There are 4 nested groupings, the coarsest first. Each group lies inside one group of the grouping before and may be the whole of it. The rows also spread widely along 11 directions, which tell nothing about the answers.
In the rows, 128 means zero.
Some rows, each with its group in each grouping after it:
[142 132 162  67 124 143 140  94 167 137 120 154 165  89 126  98 166 146
 144 131 125 154 162 112 152 144 104 158  89  91 143 156  93  93  95 140
  88]	Fufut Zeg k958 vepa
[130 133 143 149 128 144 164 153 154 127  89 175 189 117 134 148 135 181
 119 116 102 155 142 133 165 127  98 133 155 109 137 176 112 168 102  78
 158]	basi raz k564 Voro
[113  72 109 149 194 183 187  89 105 208 151 112  83 158 139 114 117 147
 130 134 114  84 211  97 121  92 139 136 125  93 137 110 124 151 122 128
  43]	basi zit k401 tov
[118 122 103 100 134  59 121  95 162 181 138 177 106 123 179 172  88  98
 130 170  77 188  82 119 145 118 118  91 157  98 131 162  82 179 185  69
 140]	basi zit k942 Vakuf
[126 107 170 109 122 156 148 197 186 101  98 181 199 101 157 118 157 204
  97 114  70 153 166  92 159 161  86 200 134  56 121 208 126 137  85 123
 148]	basi rovaf k792 nolor
[157  99  94  84 170 145 122  94 110 223 101 152 189  88  67 116 189 180
 191 109 143 146 167 144  96 106 148 135 116 107 155 143 131 112  92 127
  78]	basi rovaf k495 bep
[100  86 115 140 135  98  96 130 101 154  97 161 115  98 143 162 159 143
 124 113 130 139  52 127  74 114 142 135 125 129 137 157  93 129 148 135
 150]	basi zit k401 salub
[129 135 116 138 130 128 167 124 121 153 184 103  65 181 151 134  52  87
 100 145  78 114 113 118 143  95 122 147 165 107 112  88 151 170 145 104
 137]	Fufut sud k320 Tilu
[115  65 133 139 171 176 157 132  90 148 138 117  87 135 144 105 157 162
 110  97 101  88 139  97  75  91 136 208 116  93 126 126 142 124 102 172
  93]	basi raz k621 negu
[ 88  90 133 146 194 174 163  87 141 130 105 150 114 112 181 121 158 167
  98 147 120 148 158 113 135 117 115 132 108 115 165 164  62 133 104 121
  90]	Fufut Lezu k76 suvuz
[157 145 152 142  97 138 179 130 118 126 171 104 121 179 135 139  56  90
 125 148  46 119 135 129 161 101  90 148 177  73  78 119 152 208 132 104
 133]	Fufut sud k533 tarat
[106  97 148 162 142 200 169 147 108  94 105  99 127  81 168 108 190 176
 102  82  59 105  77  92  87  93 126 243  97  89 116 164 132 158  93 139
 111]	basi raz k564 rudeg
[115  55 100 110 148  79  98 119  82 213 137 166  95 126 136 151 138 138
 153 124 103 130  97 114  65 110 139 136 141  91 105 137 120 139 162 151
 124]	basi zit k942 tibe
[106 153  97 168 163 195 177 142 135 174 117  96 136  91 131 126 135 170
 111 100  87 111 106 110 135  98 157 183 125 138 145  98 155 149  86  66
 126]	Fufut sud k880 gunet
[135  98 161 160 109  98 139 144 114  58 158 135  56 217 163 141  58  84
  63 142 118 130  86 148 121  99  95 144 180 115 120 137 120 158 158 158
 190]	basi rovaf k495 fune
[153 134 142 140 101 106 141  95 107 157 135 131 123 163  80 156 105  95
 145 133 186 123 139 164 145 116 125  74 150 151 138 108  96 128 146 137
 120]	basi dulen k251 Guku
[131 119 102  46 170  93 128  82 177 153 164 142  79 112 182 111 120  94
 106 164  80 190  68 107 108  96 137 162 114  83 159 139  99 122 147  92
 118]	basi dulen k251 kas
[132  90 118 160 155 184 137 160  86 150 105 112 140 128  85 120 163 190
 120  72 153  87 140 136  92 105 158 179 126 127 140 118 159 113  69 147
 125]	basi raz k564 rudeg
[ 92 105 135 170 145 134 158 151 120 107 122 150  79 132 183 134 131 147
  73 111  86 130  66 117  97 105 115 192 140 131 126 126 120 137 123 137
 184]	Fufut Lezu k76 suvuz
[139 133 157 159  79 114 105 126  94  96 113 123 155 118 127 170 126 115
 142 131  91 134  52 154 125 120 106 127 151 113  91 163 106 184 137 115
 167]	Fufut Zeg k958 vepa
[100 146 163 212  98 132 158 158 132 110  94 164 145 156 127 179  90 148
  90 124 163 127 141 146 189 149  91  83 170 163 133 142  81 152 126 106
 179]	Fufut sud k533 tarat
[121 153 146 153  92 150 146 165 151  93 148  82 105 137 161 141  90 108
  84 113  79 112  71  99 151 121 136 178 133 105 114 130 135 169 125 101
 145]	basi raz k564 Voro
[160 123 173  77  99 127 155 146 155 132 123 170 171 108 108  99 167 154
 136 105 120 142 152 114 124 135  97 194 112  82 119 148 125  94 101 166
 128]	basi dulen k251 kas
[159 144 103  46 150 107  85 107 158 107 162 106  88 134 123  94 107  89
  95 134 136 163  49 152  98  99 165 175 109 121 175  98 151  68  92 122
 160]	Fufut Zeg k958 vepa
[101 116 119 187 145 145 143 117  97 144  99 136 123 110 145 163 145 150
 120 120 112 131  81 142 112 104 131 128 140 148 131 135  97 163 124 108
 148]	Fufut Lezu k76 suvuz
[132  96 115  73 141 123  77 123 135 144 135 112 127 112 132 134 136 128
 127 133 123 146 103 114 116 135 157 138 114  80 139 163 108 125 115 121
 100]	basi raz k564 rudeg
[155 134 139 102 129 172 164 125 153 170 107 137 205  97 100 119 156 177
 160 113 103 137 192 116 166 132 118 149 121  78 132 160 129 151  83  97
  83]	basi raz k564 rudeg
[116 105 130 125 115 158 108 135 115 165 131  83 138  98 130 148 144 140
 143 115 101 101 121  87 130 142 155 149 109  80 105 154 112 158 121 122
  73]	basi raz k564 rudeg
[122 114 135  91 172 156 108 100 163  68 114 127 138  95 179 108 151 144
  92 153  92 177  82 129 125 115 122 163 103  88 166 189  89 131  85  96
 127]	Fufut Zeg k958 vepa
[150 133 156 163  95 173 139 152 110  94 110  94 169 131 102 142 130 143
 125 102 120 107 122 140 143 121 127 149 136 107 114 152 132 169  94 122
 127]	basi raz k564 rudeg
[140 143 173 143 106 116 189  84 160 113 138 158 104 184 134 136  78  88
 107 155 165 147 182 142 196 122  79  83 148 140 157 135  68 138 155 138
 116]	basi rovaf k495 fune
[ 92 101 118 175 191 182 145 103 147 129  99 125 133 134 161 148 124 164
  95 155 144 144 168 125 166 123 133  83 137 126 184 181  63 164 109  76
  91]	basi rovaf k495 bep
[130 115 111  76 151 162 103 149 146 185 125 120 182  80 115 119 152 177
 145 124  87 135 147  97 130 146 150 170 115  66 122 150 144 127  79  99
  97]	Fufut sud k880 gunet

New rows, each followed by its group in each grouping:
[105 121 145 175 113 116 175 131 114 132 128 149  75 135 162 152 120 120
  97 104 102 118  71 112 115  96 109 168 144 145 123 119 110 148 158 137
 160]	basi raz k621 negu
[108  86 157 142 157 164 191 140 147 130 102 182 150 111 172 111 164 194
 111 120  70 146 168  94 134 119  79 189 133  78 129 188 104 158 113 128
 120]	basi rovaf k495 bep
[163 157 129 128 115 120 173 117 118 183 128 157 147 154  60 128 106 128
 147 106 163 128 161 168 144 105 114 122 153 153 139  79 147 105 104 133
 146]	Fufut sud k533 tarat
[151 140 126 121 145 171 175 107 128 183 111 143 190 101  92 117 151 169
 163 119 107 136 178 138 148 110 114 143 133 106 133 129 136 147  86  97
  99]	Fufut sud k880 gunet
[ 97 107 107 178 142 125 171 127 107 199 128 143 103 129 162 174 108 148
 129 123  71 122 112 102 139 106 123 125 167 112 108 133 113 202 160  75
 132]	basi raz k564 rudeg
[157  94 144 166 119 136 153 134  78 142 127 141 155 175 106 159 105 142
 150 126  95 116 157 153 133 102  97 112 187  85  89 155 135 210 126 118
 134]	basi raz k564 Voro
[127 119 184 185  65 155 149 137  83  98 119  92 149 114 137 161 150 118
 142 117  78  95  84 114 123 120 103 158 132  94  67 166  96 200 147 147
 110]	basi dulen k251 Guku
[160 118  85 119 152 125 124 134  97 167 170  90  81 168  95 122  94 106
 116 113 121 107  75 152  75  71 175 169 153 121 134  66 187 126 113 118
 155]	basi dulen k251 kas
[120  85  82 119 223 135 141 122 140 144  89 192 142 112 154 126 156 198
  97 123 107 191 104 152  98  82 129 149 153 116 188 169 121 139  89  66
 171]	basi raz k564 rudeg
[115  99  83 121 187 165  67 136 133 129 107  89 127 114 120 131 138 152
  92 124 163 126  91 138  94 117 199 132 106 125 186 144 124 104  77 100
 117]	basi zit k401 tov
[130 139  93 127 151 135 145 119 108 172 110 138 137  73 117 126 167 152
 139  94  88 148  41 142  77  74 146 192 124 140 138 106 151 128 106  99
 159]	Fufut sud k880 gunet
[102 135 125 145 129 122 118  94 131 181  91 154 168  87 121 179 140 144
 152 146 151 157 127 134 169 145 125  58 133 142 145 161  53 150 141  81
 108]	Fufut sud k880 gunet
[116 129 138 124 112 113 109 168 170 112 115 149 143 121 152 156 114 140
  90 130 110 156  95 117 154 148 123 139 144 106 139 171 106 139 127 104
 163]	basi rovaf k792 nolor
[160  95 138  43 155 142 123  75 136 135 158 109 116 122 123  86 155 105
 139 146 126 145 142 120 100 104 136 162  90  68 147 144 107 101 107 160
  54]	basi dulen k251 Guku
[106  94 112 136 185 152 162 119 135 148 120 148  95 123 162 109 146 162
  93 116 110 138 117 113 102  90 131 181 124 120 165 137 121 120 114 124
 127]	basi rovaf k495 fune
[165 101 161 141  84 111 108  97  56 105 141 102 108 162  92 155 122  76
 152 121 141 107  82 164  89  91 122 120 142 119 100 134 111 157 149 185
 116]	basi raz k621 negu
[118 120 138 190 104 141 165 176 111 170 109 147 158 136 120 172 114 175
 130  98  99 103 147 116 158 136 114 135 173 113  96 139 136 186 126  97
 155]	basi raz k564 rudeg
[174 138 139 135 106 130 167 122 115 160 154 121 131 180  77 133  89 108
 140 124 143 109 163 155 144 104 122 122 162 119 119  91 148 143 122 127
 131]	basi dulen k251 kas
[149 128 119  89 139 101 117 127 153 147 135 153 124 149 102 128 112 122
 109 130 172 155 121 150 128 123 141 121 140 132 168 116 121  87 113 121
 155]	basi dulen k251 Guku
[116  49  96 134 201 166 119 127  97 176 104 145 154 109 142 128 165 197
 137 127  83 130 145 120  82 101 139 152 135  68 132 178 130 168  94 108
  99]	basi zit k942 tibe
[ 97  92 118 172 129 115  85 128  82 177  86 154 152 104 119 192 155 163
 149 126 145 131 102 143 114 145 138  81 146 139 119 159  75 154 134 122
 142]	Fufut Lezu k76 suvuz
[154 130 104 126 145 129  74 124 132 113  78 137 193 114  88 160 133 146
 127 135 166 167  88 186 121 117 156  81 140 135 177 172 106 139  91  79
 155]	basi zit k401 tov
[129  54  95 121 221 144  87  80 100 124 133 115  97 166 141 137 118 129
 103 175 155 154 126 163  93  88 154  81 148  98 177 165  86 149 110 103
 102]	basi dulen k251 kas
[131 134 127 122 131 148 158 130 154 145 153 105  87 155 126 112  93 109
  92 119 144 104 143 109 139 116 150 158 114 125 154  94 137 102 115 133
 109]	basi zit k401 tov
[146 103  93  92 184  83 123 102 126 164 133 193 111 157 120 131 102 133
 114 146 137 187 110 175 107  88 118 109 173 130 165 121 125 115 122 101
 181]	Fufut sud k880 gunet
[127  52 114 127 165 108 117  93  65 160 135 145  81 152 133 141 137 127
 136 128 128 131 106 142  73  84 128 125 147 104 124 144 104 147 147 154
 113]	basi raz k564 rudeg
[136  86 112 106 181 159  94 117 125  67 149  79  60 164 138  87 116 105
  62 129 162 122  83 146  73  84 174 172 100 118 183 121 134  84  85 161
 118]	basi zit k942 tibe
[149 141 132  79 126 110 137 123 165 126 122 159 122 117 106  98 148 126
 109 102 170 160 100 141 112 112 133 174 104 147 180 117 123  55 108 159
 150]	basi rovaf k495 bep
[120  78 121  72 164 125  91 134 141 100 157 114  64 138 173 103 126 116
  76 129 111 144  71 102  84 110 153 191 107  81 150 148 121 100 114 149
 124]	basi raz k564 Voro
[127 130 121 134 139 172 128 143 142 101 137  75 116 123 153 121 117 124
  92 124  81 124  76 113 121 104 152 188 121  98 141 144 142 156 103 103
 125]	basi rovaf k495 fune
[171 146 146  47 111  71 173  80 170 189 146 204 132 134 106 117 118 103
 157 132 135 177 166 130 152 115  89 127 131 113 148 116 108  96 145 140
 117]	basi raz k621 negu
[127  94 101 113 135  97  56 154 125 162 103 154 172 113 121 173 124 156
 137 140 118 156  96 139 116 146 148  96 152  92 128 182 114 157 123  90
 155]	basi zit k942 tibe
[ 99 111 102 124 168 114 140 131 165 161 110 173 129 102 186 152 120 155
 102 145  67 172  94 104 131 116 124 138 143  97 150 171 102 168 139  58
 149]	basi zit k401 tov
[147 133 170 110 101 109 182  96 150 117 120 178 136 120 135 122 147 114
 133 125 115 163 125 134 141 105  77 152 125 116 134 155  88 129 147 156
 122]	basi rovaf k792 nolor
[ 98 146 144 157 143 188 144 138 166  77 121  98 112 137 150 118 107 137
  57 133 163 121 136 119 175 137 135 136 109 145 177 134  95 108  85 111
 121]	Fufut sud k320 Tilu
[133 107 118 178 123 103 141 163  76 199 118 180 146 162  83 173 100 167
 144 107 131 115 142 160 125 118 111 107 202 138  99 106 151 156 129 114
 192]	Fufut sud k880 gunet
[143 146 197 138  84 156 185 126 156  84 122 138 144 137 134 124 125 121
 110 119 122 124 160 115 174 131  84 155 120 111 128 153  95 139 118 150
 110]	basi raz k621 negu
[110  87 126 185 167 161 144 135 105  77 126 109  68 170 162 130 105 126
  61 125 125 109  84 140  93  81 139 157 141 131 154 133 122 148 115 130
 151]	basi zit k401 tov
[134 150 127  88 145 110 159 126 206 125 115 185 124 122 143 102 120 138
  82 123 148 179 121 131 148 120 120 156 114 139 194 128 114  75 106 109
 163]	basi zit k942 tibe
[170 111 149  57 137 106 116  99 149  93 130 161 133 135 109  96 150 114
 115 135 167 175 114 162 103 105 116 150 113 108 168 148 101  75 105 161
 136]	basi dulen k251 kas
[146 101 142 154 132 116 160  91  99 154 135 151 112 187 110 148  92 112
 137 145 151 129 174 158 144 103 100  83 171 125 134 134  99 160 150 141
 116]	basi rovaf k495 fune
[ 86 125 104 187 153 146 150 132 120 174 103 138 125 107 161 170 128 163
 113 126  91 132  97 119 134 119 137 126 146 139 133 131 105 173 125  76
 150]	Fufut Lezu k76 suvuz
[ 93  54 148 170 172 191 135 123  82 112  93 132 134 101 165 127 194 190
 117 121  98 115 133 114  85 116 116 170 110  91 118 184  88 153  92 161
  98]	Fufut Lezu k76 suvuz
[118 139 140  90 108 117 133 170 184 154 108 169 150  82 135 116 159 166
 107  92 124 149 110  91 134 153 128 200 103 117 148 142 126  76 111 138
 154]	basi rovaf k495 fune
[152 152 143 152 121 195 163 159 124 111 123  95 158 129  88 100 137 164
 113  84 122  89 134 140 129 111 136 205 122 128 133  97 181 113  53 129
 146]	Fufut Zeg k958 vepa
[140 155 104  82 119  76 155  94 154 185 164 140  73 126 138 126 101  75
 128 126 102 161  63 119 117  90 137 160 129 133 147  90 128 117 169 116
 139]	basi rovaf k495 bep
[123 125 110 129 166 138 108 137 138  83 142 108  85 166 149 127  80 111
  58 142 130 150  71 153 120  99 146 139 146 127 168 126 128 124  96 101
 171]	Fufut sud k533 tarat
[ 97  66 136 155 175 146 117 130 127  70 115 138 104 145 200 142 123 145
  74 157  83 158  92 122 113 107 109 140 151  84 145 209  79 183 131 109
 142]	basi rovaf k495 bep
[123 114 137 114  95  68 118 118 115 133 143 146  77 121 152 152 127  85
 119 120 104 148  28 124  92 102 123 161 132 123 115 134 103 129 180 160
 153]	basi rovaf k792 nolor
[182 146 125 137 133 168 171 137 133 114 156  90 136 194  98 121  61 117
 110 130 103 118 162 158 163  92 128 138 173  96 133 109 178 180  86  86
 137]	basi raz k564 rudeg
[123 100  93 139 129  78  52 140  96 163 137 119  87 171 102 181  82 104
 112 132 183 127  72 157 107 128 174  79 166 149 148 118 117 121 151 127
 167]	basi rovaf k495 fune
[145 104 118  54 138  68 138 103 156 180 158 183  99 137 152 116 106 106
 134 145  84 171 119 113 112 109 109 151 137  76 127 133 124 124 157 131
 128]	basi zit k942 tibe
[154 128 189  94 101 168 184  84 136  73 145 102 105 120 134  73 165  95
 122 105 125 119 127 112 118  93 102 207  71  99 132 135 101 102 111 199
  64]	basi raz k564 Voro
[ 79  87 124 184 139 129  92 122 118 141 107 123 108 136 164 187 104 132
 104 155 150 121 120 114 151 147 143  57 140 126 139 176  52 172 155 101
 107]	basi zit k942 tibe
[104 113 161 197 123 174 192  97 106 114 123 104 119 114 181 151 140 124
 122 141  58 114 105 103 138  93  95 147 133  96  99 168  75 222 152 104
  90]	basi dulen k251 kas
[158 129 170  79  61  65  77 109 121  90 149 134 105 146 116 143 113  61
 128 141 156 152  70 152 115 142 116 121 120 117 112 134  87  98 150 195
 148]	Fufut Lezu k76 suvuz
[105  94 115 133 159 162 112 106 118 166 129  95 121 106 158 156 134 138
 133 144  89 119 123  92 128 122 153 124 120  84 130 166  93 177 128  96
  66]	basi raz k621 negu
[124 112 131 146 106 106 132 108 118 194 116 157 162 118 133 180 117 133
 169 148  93 138 143 117 155 137 109  78 153  92  99 170  84 199 164  95
 102]	basi zit k942 tibe
